The rows of a group lie close to one hidden flat surface of 13 dimensions, which may be shifted away from zero. Surfaces can cross.
(in the rows, 128 means zero)
Some rows, each with its group after it:
[140 124 126  91 104 151 131 179 121 135 106 112 121  84 124 122]  M
[128  99 150  99 160 119  98 120 112 125 148 158 105 151 101 107]  T
[140  65 125 181 138 108 156  95 111 114 159 196 138 101  84  77]  T
[144 116 127 140 117 202 107 141  96 172 166 109 149 123 137 159]  V
[115 139 163 166 156 152 148 176 132  99 114 134 123 103 142 106]  V
[211 149 151 100 132 100 138 138 111 135 140 132 102 167 140 101]  T
[128  71 104 156 132 145 103 127 158 131 107 120 126 113 112 133]  V
[118 159  87 145 149 136 121 123 102 128 138  72 148 176 125 149]  V
[ 49 123 114  75 127  96 118 121  12 128 133 171 104 127 149 167]  M
[149 111 118 138  53 172 149 144 177 135 104 114 159 132 142 134]  V
[191 123  99 121 100 159 125 126 138 110 126 133 112 179 162 104]  T
[145 115 111 131 165 122 144 168 105 102 117 150 187  56 123 129]  G
[149 104 121 123 173  86 106 128 187 177 188 154 125 126 137 138]  T
[ 95 164 109 114 130 134 113 124 168  69  93 139 105 108 100 131]  V
[ 94  93 140 147 111 134 120 130  97 141 137 114 143  96 196  69]  M
[ 73 126 162 165  89  66 120 157 132 126 146 164 179 133 140 139]  G
[110 109 164 145 129 141 144 123 139 160 145 121 138 136  95 116]  T
[126 137 109 108  86 179 125 156  81  74 104 145 143 108 124 132]  G
[109 105 102 143 145 116 126 125 117 118 116 147 151  88 148 149]  G
[ 97 103  98 134  98  99 126  78 124 111 107 161 145 125 146 143]  M
[110 182 142 117 127 120 133 183 135  83  96 150 123  82 136 181]  V
[144 100 124  83 123 113 152 223 163  90  75 172 115 199 122 167]  T
[ 95 104  95  60 104  75  90 171  97  96  96 174  84 114 130 111]  M
[161 129 141 134  62 122 130 103 146 141  98 110  98 134 103 137]  T
[153 145 113 114 124 139 185 107  97 144 143 118 125 100 189  82]  V
[133 131 175  78 106 161 134 161 156 140 173 163 129 133 118  86]  G
[104 175 149 138 175 108  77 151  99  87 135  98 149 125  92 100]  M
[123 118 130 110 113  85 124 122 140 162  99 128  92 121 125 197]  T
[151  94 122 124 134  87 137  91 112  94  39 118 121  26 141  75]  M
[155 114 141 157  85  92 172 136  95 145 156 149 168 159 131 103]  V
[  4 127  83  87 178 131 125 176 170 116 123 135 127  89 156 146]  G
[143 117 155  83 128 134 110 146 153 158 146 102 136 114  88  89]  V
[ 87 105 124 169  99 132 145 117  89 131 112 136 186 116 155 159]  M
[ 86 158 116 130 165 144 184 204  90 106 128  79 134 179 141  63]  G
[177 122 172 141 107 133 137 148 142 137 157 145 179 126 109  97]  G
[132 139 154  94 181 128 129 180 150 133 130 124 109 148  88 141]  T
[166 126 128  99 104 164 133 146 145 147 158 154 145 134 150 136]  G
[ 69 109  87 185 137 128 118 192 118 114 194 159 234 152 109 132]  G
[131 128 134  92 119 130  74 184 119 109 113 121 133 143 165 122]  T
[145  82  95 147 193 102  92 146 126  79  62 132 174  73 172 127]  G
[ 84 142 157 120 179 151 127 122 147 120 142  99  97 147 111  78]  V
[109 100 165 113 133 141  92 145 167 115 112 141 156 118 104 139]  T
[123 110 166 198  88 155 134  79 119 133  87  90 152  95 131 129]  V
[151 121 124 162 173 174 155  91 114 121 105 102 146 108 105 151]  M
[115 135 127 113 122 144 167 109 111 135 108 133 171 114 113 192]  M
[107 111 178 133  88 115  97 129 147 186 118  87 134 132 135 145]  T
[110 119 110 117 151 126 106 149 100 112 148 141 123 163 107 120]  T
[119 140 145  94 148  93  95 177 159 132 108 106 108 193 155 149]  G
[106 136 139 194 148 154 149 140 136 118 129  89 161 139 150 104]  V
[ 99 135 101 142 132  87 123 159 140 125  99 117 139 164 159 187]  G
[ 78 144 122  98 130 161 154 128 114 120 164 164 168  92 154 116]  M
[ 69  50 120 143 100  72  94 139  90  98  86 169 147 133  88 139]  M
[120  40  95 121 112 105 123  75 124 135 113 113 153 119  78  21]  V
[190  78 111 140 177 129 141 104 147 113 104 142  73 133 110 100]  M
[182 151 106 138 138 119 144 100  85 154 138 115 130 135 162 178]  G
[162 131 133 169 146 138 135 100 169 132 151 152 108 114 131 147]  V
[ 94 124 106 136 150 137 107 117 126 133 174 138 148 130  77 149]  G
[142 112  99 142 200  90 132 166  79 122 154 134 154 150 119 140]  G
[144 115 127 126  47 137  68  76 120 103  79 138 131  82 151 130]  T
[126 135 121 127 126 115 123 104 112 121 137 132 133 126 135 105]  M
[154 128 140  92 126 206 144 130 102 137 113  97  70 121 162  79]  T
[103 198 139 112 107 123 147 116 114  95 140 130 193 124 135 118]  M
[131 135  98 150 148  89 115 125 180 121 132 138 154 106 118 162]  V
[142 130 120  74  52 144 167 181  89  99 112 165 114 136 118 103]  M

New rows, each followed by its group:
[166 132 119 181 180 152 138  79 143 130 132  99 101 117 127 103]  V
[103 111 110 136 117 138 145 128 139 117 107 108 142 146 140  94]  V
[130 172 123 136 126 167 154 135 139  83 103 140 108  86 159 137]  V
[140 142 162 216  66 155 178  58 125 118 135 150 115 155 148 149]  V
[ 83  86 131 126 132 119 117 107 137 109 137 161 132  92  92  72]  V
[143 109  97 126 126 158 144 187 151 141 158 149 148 138 158 129]  V
[139 131 193 143 124  61 111 126 137 117  85 134 104 119  60 162]  V
[140 101 211 170  86 149 126 156 123 138 109 123 135 135  80 125]  V
[178 143  39 147  93 113 162  94 104 130 207 162 116 172 151  76]  T
[150  74 116 127 121 132 130 143 128 142 104 119 140  85 128  93]  V
[ 80 122  74 153 122 132 132 102 142 109 166 150 154 134 115 117]  G
[181  60  82 181 160 187 134 130 155 118 125 169  88  89 145 112]  V
[116 138 132 155  96 116 166 166 125  53  28 145  86 145 147 164]  V
[ 86 167 111 123  90 170 116  99 152 110 121  99 131 138 125 136]  G
[101 138 108 117 144  73  93 116  74 124 152 143 113  99 171  97]  M
[165 121 120 134 105  92 108  64 133 157  96  77 136  60 141 114]  M
[159 155 166  68  77  97 145 121 111 131 126 155 134 185 164 138]  T
[147 117  86 132 143  55 146 131 151 153 121  85 224  63 144  94]  V
[120 152  98 108 125  89 148 181 122 112 148 163 149  99 151 136]  T
[110 158 147 156 151 125 141 108 150 115 149 133 132 136 130 112]  V
[183  94 107 121 150 131 144 119 142 138 129 146 115 144 146 123]  G
[120 121 114 122 135  95 104 139 116 141 133 113 146  33 150 101]  M
[161 180 122 132 121 163 127 131 148 142 181 132 128 155 125 169]  V
[ 64 102 122 121 189  95  91  79 141  88  69 126 114 150 172 128]  M
[120 116 131 183 217  81 123 107  62 102 131 136 118 154 124 121]  M
[120 123 111 175  96 115 113 136 175 157 164 120 164  79 123 121]  T
[ 84  90 129  92  92 129 119 130 105 188 147 125 152 130 145 148]  V
[ 89 133 129  78 113 122 136 148 171 130 118 143 158 156 155 160]  M
[130  77 175 113 134 102 153 155 138 190 119 120 115 170 192 121]  M
[140 108 155 105 121  84  79  92  89 116 111 165 115 106 144 134]  T
[108 140 126  73 151 139 153 160 123 155 151 150 142 155 103 219]  M
[173 183 127 124 114 213 142 156  58 113 146 114 129  90 128 123]  V
[106 136  76 143 115 115 107  73 162  66 121 143 158 127 125  94]  G
[138 153 134 122 140  97 115 140 189 152 104  72 157 132 190 150]  M
[ 94 108  72 103 162 176 110 158 144 136 148 160 167  61 124 200]  G
[145  60  77 148 171 112 157 131 110 149 143 170 111 140 116 156]  G
[ 95 119 124 146 133 182 156 124 172 147 130  92 134 122 116 123]  G
[140 111 135 151  99 122 140  95 173 114  86 118 133  94 116 109]  V
[169 144 134 172 162 164 136 140 148 137 182 120 127 166 104 113]  V
[156 166 104 106 186 150 107 149 116 126 151  97 165 118 104 154]  G
[215 124 169 193 135  98 147 199 147 118 123 135 147 137  87 129]  V
[ 84 131 161 127 182 165 114 124  58 103 116 125 168  86 149 126]  T
[101 153 168 116 146 147 157 188  96 147 165 125 147 121  80 124]  G
[166 111 118 159 108  74 145 142 179 124 146 156 184  80 158  67]  M
[ 90 129 124 143 130 156 154 108 158 158 168 115 124 144  94 126]  G
[132  96  92 167 149 109 122 125 112 138 140 119 120 206 134 135]  G
[108  87 135 101 121 120 128 109 143 161  85  64 153 103 130  77]  V
[140  80 123 137 132 157 159  94 187 154 153 118 109 195 133  61]  V
[ 82 147 129 117 145 123 126 148 122  94 128 140 140 162 193 122]  M
[141 159 108 120 121  64 115  74 154 157 189 140 144 101 184  91]  M
[166  78 113 148 101 127 116 116 120 198 141 113  92 152 125 171]  M
[ 84  87 121 120 135  99 132 154 124 121 122 166 134 104 135 113]  V
[140 119  81  94 147 171 142 229 122 105 110 119 143  88 157  96]  V
[112 122  88 108 138 151 115 136  82 158 172 151 107 104 133 158]  M
[119 124 165 175 167 132 118 164 113 163 171 123 151 116 128 148]  V
[165 177  92 112 109 129 127 109 114  91 136 125 146 158 114 116]  G
[178  97 134 167  84 146 211 139 150 149 123 156 177  88 162 110]  G
[113 112 164 156  94 156 140  96 144 124  94 115 104 139 123 122]  V
[124 119 134 132 123 167 113 141  73 154 165 122 109 180 158 130]  G
[ 53 122  79 157 137 148 124 176 146 101 106 112 175 123 111 159]  G
[141 137 138  78 105 137 118 157 119 148 151 108 149 120  95 103]  V
[143  97  88 146 131 187 158  51 101 168 159 141 104  93 112 148]  G
[124  77 138 118  92 152 120 178  95 137 159 173 131 151  86 116]  V
[134 106  65 140 167 129  91 186  96  75 114 157 200  97 105 171]  G
